All rows are made from the same 15 directions, up to rounding. Whole rows:
[[-0.09  0.43 -0.56 -3.71 -2.11 -0.82  0.55  1.04 -3.21  1.21 -2.81 -2.05
  -1.43 -1.25 -1.82 -1.53 -0.71  4.26 -0.54  0.49  2.62 -1.88  0.53  0.15]
 [-0.54 -0.66  1.62  1.44  1.81  1.38  1.16  1.23  2.71 -3.00  1.09 -0.23
  -1.10  0.14  2.03  0.03  0.39  1.45  3.91 -1.73  0.23  1.58  1.37 -0.33]
 [ 2.78 -2.17 -0.07  4.60 -1.14 -5.04 -2.61 -0.11  0.17  1.47 -0.01  2.61
   2.31  0.66  3.51  2.95 -0.05 -0.11  0.53  1.89 -1.03 -3.13 -0.35  0.46]
 [-0.75 -1.20 -1.91  1.54  3.68 -1.69  0.44 -2.01 -2.08  3.91 -1.06  0.44
  -1.68 -2.54 -4.16  0.69  2.95  0.68 -1.71  2.51  0.23 -0.89  2.90 -1.94]
 [ 0.08  0.16 -2.51  0.93 -2.73  0.43  2.90  3.85  0.46 -0.13  2.67 -3.39
   0.06  2.94  2.18 -2.39 -4.24  0.94  0.71 -5.46  1.73  1.91 -0.05  0.75]
 [ 0.41  1.49  1.62 -1.59  1.77 -0.12  2.09 -1.95 -2.07 -0.21  0.63 -2.36
   1.34  3.53 -3.60 -0.79 -0.71 -0.30 -1.25 -2.27 -0.39  1.17  1.09 -0.99]
 [-2.13 -1.90  1.23 -1.09  1.83  1.10  0.22 -0.69  1.14  3.00 -1.02 -1.66
  -0.72 -2.23 -1.46  1.53 -0.98  0.29  0.31 -1.07  0.42 -1.12 -0.09 -0.42]
 [-0.23 -1.23  2.03 -0.33  3.55  0.79  0.21 -0.06  0.97 -0.17  0.27  0.08
  -0.48 -2.13  2.57  1.96  2.22  3.36  0.93  0.76  0.74 -1.15  4.85 -3.64]
 [-1.07  2.03  1.97 -0.99  1.19  0.20 -2.29 -1.00 -1.80  2.17 -1.22  0.61
  -2.31 -2.83 -1.15  1.30  0.39 -3.59 -0.46  2.48 -0.46 -1.69  1.15  0.71]
 [ 0.01 -0.73  0.31  0.32  1.61  0.75  0.71  0.01 -1.81 -0.21  0.99  1.17
  -3.20 -2.10  1.59 -1.91  0.77 -0.12 -1.53 -0.85 -2.01  2.72  1.77  2.45]
 [-1.08 -0.10 -2.35 -3.02 -4.00 -0.25 -2.10  3.91  1.97  1.90  0.52 -1.58
  -1.09  2.99 -0.92 -3.62 -4.85 -2.03 -0.37 -2.34  0.83 -1.48  2.37 -0.77]
 [ 0.26  0.47  2.34 -1.02 -0.26 -0.53  0.07 -1.34  1.35 -1.47  0.85  1.22
   0.11  2.16 -0.03 -1.55  0.54 -2.04  0.53  0.68 -0.45  0.03  1.33  1.00]
 [ 2.01  0.25  2.18  0.44  0.96 -1.20 -2.70 -0.04 -1.56  0.85 -0.39  0.79
  -1.61 -1.49  0.15  0.33 -0.87 -2.89 -0.43 -0.30  1.19 -1.50 -0.20  2.48]
 [-1.78  3.82  0.74  0.80  0.56 -0.16 -0.54  3.39  1.07 -0.59  1.36 -0.75
  -2.22 -0.94 -1.41 -0.02  0.31  1.34  4.20 -0.46  0.75 -1.27 -0.54 -3.22]
 [-0.25 -1.07  3.25 -0.23  2.69 -0.36  2.11 -0.76 -0.51  0.02  0.44 -2.27
  -0.10  0.33 -0.20  0.75 -0.31  3.03  0.90 -2.82  0.14  0.07  1.93 -0.35]
 [ 1.37 -0.32  0.44  0.21 -0.57 -0.42  0.72  0.02 -1.76 -0.58  1.34 -0.20
  -0.30 -0.13  0.91 -1.61 -0.39  0.29 -2.69 -2.25 -0.03  1.23 -1.05  3.11]
 [-0.61 -1.36 -5.02 -1.70 -2.51  0.92  1.60  1.80 -0.39  0.95 -2.23  0.57
   0.02 -0.98  0.70 -1.13 -0.34  4.91  1.13  1.32 -0.64  1.32 -2.97 -2.53]]

Rows cut short, each followed by the rest of it:
[ 0.50 -0.84 -1.40  1.68  4.21  2.60  1.54 -0.84  1.83 -1.37  0.35 -1.16
  1.58  1.55  0.18  2.10  1.14 -0.60  1.55 -0.21  1.98] : [ 1.70  4.23 -4.26]
[ 2.87  0.05  2.14 -3.18 -2.58 -0.97 -3.33  1.96  0.11  0.06 -0.98  0.35
 -0.23  1.20  2.49 -1.13 -3.69 -1.73  0.91 -0.91  2.54] : [-2.84  0.01  1.04]
[-0.30 -2.60  1.08 -1.12  1.64 -0.19 -1.32  0.89 -0.90  2.79 -1.56  0.34
 -2.39 -3.06  0.28  0.40 -1.90  2.12  0.78 -1.76 -2.13] : [-0.21 -1.68  0.16]
[ 1.62 -1.39 -3.68  0.16  1.49 -1.32 -1.35 -0.57 -1.42  3.64 -1.00  1.09
 -0.83  1.73 -4.02 -1.74 -1.64 -3.66 -1.31  0.11 -0.44] : [ 0.68  0.67 -1.38]
[-1.93 -0.07 -0.63 -1.70 -4.25 -1.39 -2.05  2.76  1.74 -0.09  0.57  2.05
 -1.42 -1.40  2.30 -2.18  0.72  2.81 -0.66  2.04 -1.95] : [-2.14  0.90 -0.10]
[-2.60  4.02  0.16  2.41 -2.25 -0.35 -0.65  0.97 -0.74  0.93  0.86 -3.46
  1.67  1.08 -2.50  2.87 -2.53 -3.04 -0.04 -1.70 -1.10] : [-1.12 -3.53  1.20]
[ 1.84 -1.39 -0.98 -0.89  0.31  1.88 -1.71  0.37  0.55 -2.28 -0.37  1.61
 -0.74 -1.55  1.93 -1.18  1.39 -0.48 -1.91  0.84  2.03] : [0.67 1.79 0.95]
[-0.42  3.52 -0.71  2.87 -1.88 -1.22  2.66  0.08  0.06 -1.48  2.47 -1.63
  2.44  2.75  0.17  0.73  1.18 -0.31  0.48  0.50  1.62] : [-0.34  0.27 -0.52]
[-2.57 -1.11  2.35 -0.88  2.41  3.09 -2.60  0.38  2.89 -1.57 -0.36  0.75
 -2.55 -2.39  0.39  0.59  0.36 -1.66  1.08 -0.21 -2.43] : [0.87 2.38 0.37]
[-0.93 -0.52 -1.01  0.21 -0.40 -0.20  1.45 -0.78 -0.56  0.84  0.09  0.67
 -1.81 -0.61 -0.52 -1.89  0.77 -0.90 -0.72  0.92 -0.51] : [1.26 0.95 2.17]
[ 2.73 -1.48  1.72 -1.00  2.72 -2.78  2.20 -1.30 -1.45  3.55  0.38  1.32
 -0.25  0.72  1.42 -0.53 -0.22  2.02  1.68 -0.03  0.75] : [-1.04  1.27 -2.99]
[-0.50 -2.71  0.40  0.17  0.18  1.41 -0.85  1.60  2.36 -2.79  0.54  0.89
 -1.05 -1.46  1.90 -1.08  0.35  2.90  0.15 -2.14 -1.74] : [ 1.69 -0.75  1.37]
[ 0.16 -0.29  0.70  1.75  2.21  1.14 -0.34  0.50  0.32 -3.09  1.80 -0.02
 -2.15 -1.82 -0.92 -1.58  2.30  0.18 -1.81 -1.94  0.99] : [1.74 1.46 2.57]
[ 1.92 -1.47  1.24 -0.02  1.82 -0.67 -1.94 -0.68 -0.65  3.33  0.10  2.43
 -1.06 -2.43  2.30  0.85 -0.78 -2.62 -0.81  0.38 -0.41] : [-1.04 -0.88  0.33]
[ 0.79  2.77 -0.33  0.13 -0.89 -1.65  0.70 -0.10 -1.95 -0.53 -0.66 -2.09
  1.34  2.10 -2.91  0.35  0.31  0.67  0.45  0.73  2.99] : [-1.73  0.58 -1.12]
[ 0.37 -2.35  0.11 -1.31 -1.24 -0.24 -1.68  0.03  0.04  1.20 -2.91 -0.98
 -0.05 -0.25  0.17  0.81 -2.33 -0.51  0.37  0.11  1.55] : [-1.75  0.83  1.72]
[ 2.40 -0.78  3.69  0.23  2.74 -1.39 -1.34 -0.85  0.03 -1.35  0.13  2.23
 -2.26  0.17 -1.56 -1.88 -0.01 -1.51  2.11 -1.62 -0.49] : [ 0.78 -1.93  2.44]
[-0.38 -0.68 -3.21 -0.94 -1.68 -0.25  1.22  0.88 -0.24  1.21 -1.06 -0.79
  0.23 -0.22 -0.92 -0.96  0.22  2.77 -0.38  0.93  2.00] : [-0.66  0.16 -1.50]
[-1.82  2.06  2.68  1.90  1.73  0.41  0.36 -1.53  1.87 -0.90  2.37  1.51
 -2.17 -2.79 -1.77 -0.55  3.76 -3.12  0.09  1.40  0.83] : [-0.10 -1.04  2.62]
[-1.10  0.46 -0.54 -1.80  0.00 -0.93  0.18  1.58 -2.27  5.17 -0.35 -2.13
 -0.51  0.35 -0.73  0.63 -4.07  0.93  0.19 -2.23 -2.09] : [-1.01 -0.28 -3.05]
[ 1.13 -0.11 -2.03  2.51  0.37  1.13  2.75 -1.31  1.40 -1.61  0.75 -1.50
  2.87 -0.59 -1.21  1.20  2.86  0.88 -0.96  0.13  6.11] : [-0.10 -2.55  0.32]
[-2.16  3.44  2.16 -1.43 -2.44 -0.97 -0.39 -1.00  1.97  1.52  1.99  1.89
  2.11 -0.43 -0.16  0.89  1.64 -0.96 -0.43  2.81 -2.04] : [-2.82 -4.63 -1.89]
[ 0.23 -2.11 -0.36  1.82  1.40 -0.35 -0.18 -1.95 -0.56  0.81 -0.08  1.79
  1.15 -1.88  0.46  1.73  1.63  0.89 -2.19  0.55 -3.11] : [ 1.02 -2.74  0.72]
[ 1.17 -1.16  0.04  0.62 -1.77 -2.31 -1.80  0.21 -0.04  0.51 -0.91  1.11
 -0.35  0.27 -0.21 -0.71 -0.91 -0.93  0.10  0.44  0.29] : [-1.41 -1.14  2.54]
[-3.44  1.17 -0.09  1.91  1.41  0.98  2.05 -1.18 -0.50  1.15  0.68 -2.30
  1.52 -1.74 -0.33  3.87  2.01  1.94 -1.23  0.81 -1.70] : [-0.17  1.15 -2.05]
[ 0.77  0.17 -0.66  1.22  0.91 -0.96  0.51  0.07 -0.74  0.57  0.03  0.02
 -0.30  0.11 -1.08 -0.05  0.23  0.32  0.81 -0.18  0.72] : [ 0.07 -0.58 -0.54]
[ 0.19  1.62 -0.56  1.68  0.71  0.73 -2.95  0.61  2.55 -3.05 -1.31  0.66
  2.09  2.53 -1.63  2.66  0.02 -1.98  4.04  1.54 -0.76] : [-0.30 -0.95 -3.48]
[ 0.12  0.75 -1.56  0.05 -1.56  0.09 -1.03 -1.20 -0.49 -0.51 -0.37  0.67
  0.62  1.28 -2.80 -1.22 -0.04 -3.61 -2.30  0.78 -0.74] : [ 0.96 -2.02  2.41]
[ 1.11 -1.69  1.24 -1.98  0.48 -0.14 -1.44  0.06  1.80  2.44  1.54  1.81
  1.94 -0.38  1.95  0.43 -1.20  0.64 -1.59 -1.52 -1.84] : [-1.24 -3.39 -2.75]
[-0.80 -0.16  2.36 -1.43 -2.76  1.62 -0.89  2.30 -1.08 -1.57 -2.55 -2.78
 -0.52 -0.40  4.92  2.25 -4.56  1.23  2.83 -2.05 -0.94] : [-0.02  0.29  2.99]
[ 0.40 -0.29  1.99  1.18 -3.02 -3.91 -2.23  2.12 -0.16 -1.96 -0.80 -0.46
  1.17  5.32  3.12  0.94 -3.71  1.35  3.52 -0.86 -4.53] : [-1.26  3.85  0.13]
[ 2.68 -0.51 -2.11  2.72 -1.00 -1.06 -1.67  0.99  1.21 -1.15  0.49  3.31
  0.17  0.54  2.24 -0.60  0.21 -2.28  1.43  1.27  0.35] : [ 0.55 -2.19  0.72]
[-1.16  2.12 -1.05 -4.39 -3.16  1.80  2.32  0.56 -0.25  2.08 -1.44 -0.61
 -0.25  1.08  2.60 -0.86 -2.37 -1.10  2.67  2.38  1.30] : [-0.26  0.76 -2.07]
[ 2.24  0.01  0.23 -3.86  0.69  0.35  2.94 -2.78 -2.26 -1.46 -1.36  0.89
  0.69  2.34 -2.84 -3.26  1.07  1.96 -0.42  0.25  0.20] : [ 2.56 -2.28 -0.32]
[-0.87 -2.24  4.24 -0.87  2.35 -1.93 -2.23 -3.26  1.79  1.75 -0.07  0.73
  1.64  0.93 -3.25  1.47  0.34 -1.13 -1.64 -0.28 -3.18] : [-2.28  0.21 -0.28]
[ 0.32 -0.11 -0.71 -2.64  0.31 -0.13  0.22 -1.76 -2.74  2.04 -1.11 -0.64
  1.47  0.70 -2.23  0.03 -0.30  0.84 -3.50  0.25 -1.41] : [-0.04 -0.06 -1.58]
[-0.08 -1.07 -0.03 -0.76 -0.66  0.73  0.08 -0.73  0.75  2.09 -2.49  0.39
 -2.88 -0.37  0.11 -1.02 -2.50 -5.60  3.39  1.43  2.63] : [0.06 0.65 3.60]
[ 1.04  2.76  3.91 -0.29  1.96  1.40 -2.50  1.03  2.67 -3.77  3.04  0.77
  0.86  2.55  2.14  0.52 -0.12 -3.11  1.43 -1.38 -0.68] : [-0.12  2.64 -2.65]
[ 1.49  0.42  3.48 -0.54 -0.50 -1.07 -4.78  0.45 -0.91 -0.88 -1.84  0.75
 -1.55 -2.34  0.38  1.07 -0.56 -2.05 -0.07  0.80  1.54] : [-3.13 -0.14  3.47]
[-1.92  0.80  0.27 -0.72 -1.77 -0.71 -3.03  2.54  0.14 -1.64 -0.76 -1.50
 -1.20  0.79 -2.67 -0.86 -1.33  1.28 -0.07 -1.28 -1.88] : [-1.06  1.44  0.47]
[ 0.23  4.17 -2.75 -2.12 -3.03  1.69 -4.57  4.77 -1.68  0.00 -0.73 -0.46
  0.55 -1.32  0.67  1.25 -2.61  0.37 -0.73 -0.15 -0.68] : [-1.49 -3.97 -3.86]
[-1.83 -1.82  2.68 -1.93 -2.31  1.97  1.60 -3.44 -0.51 -0.45 -1.98 -0.46
  2.13 -1.18  4.56  2.71 -0.24  0.08 -1.91  1.67 -2.82] : [ 0.75 -0.42  4.39]
[ 0.05  2.46  3.06 -0.43  0.48 -0.87 -0.49  0.28 -0.75  2.10  2.26 -0.36
 -0.97 -2.02  1.33  0.53  0.34 -1.59 -1.32 -0.07  2.06] : [-2.85  1.11  0.06]
[-0.72  6.11  1.43 -2.94 -0.09  3.03 -0.55  0.37  0.23  0.17  2.79 -0.92
  0.41 -1.35 -1.53 -0.22  0.96 -4.00 -2.38  0.28  3.41] : [-1.52 -2.13 -2.20]
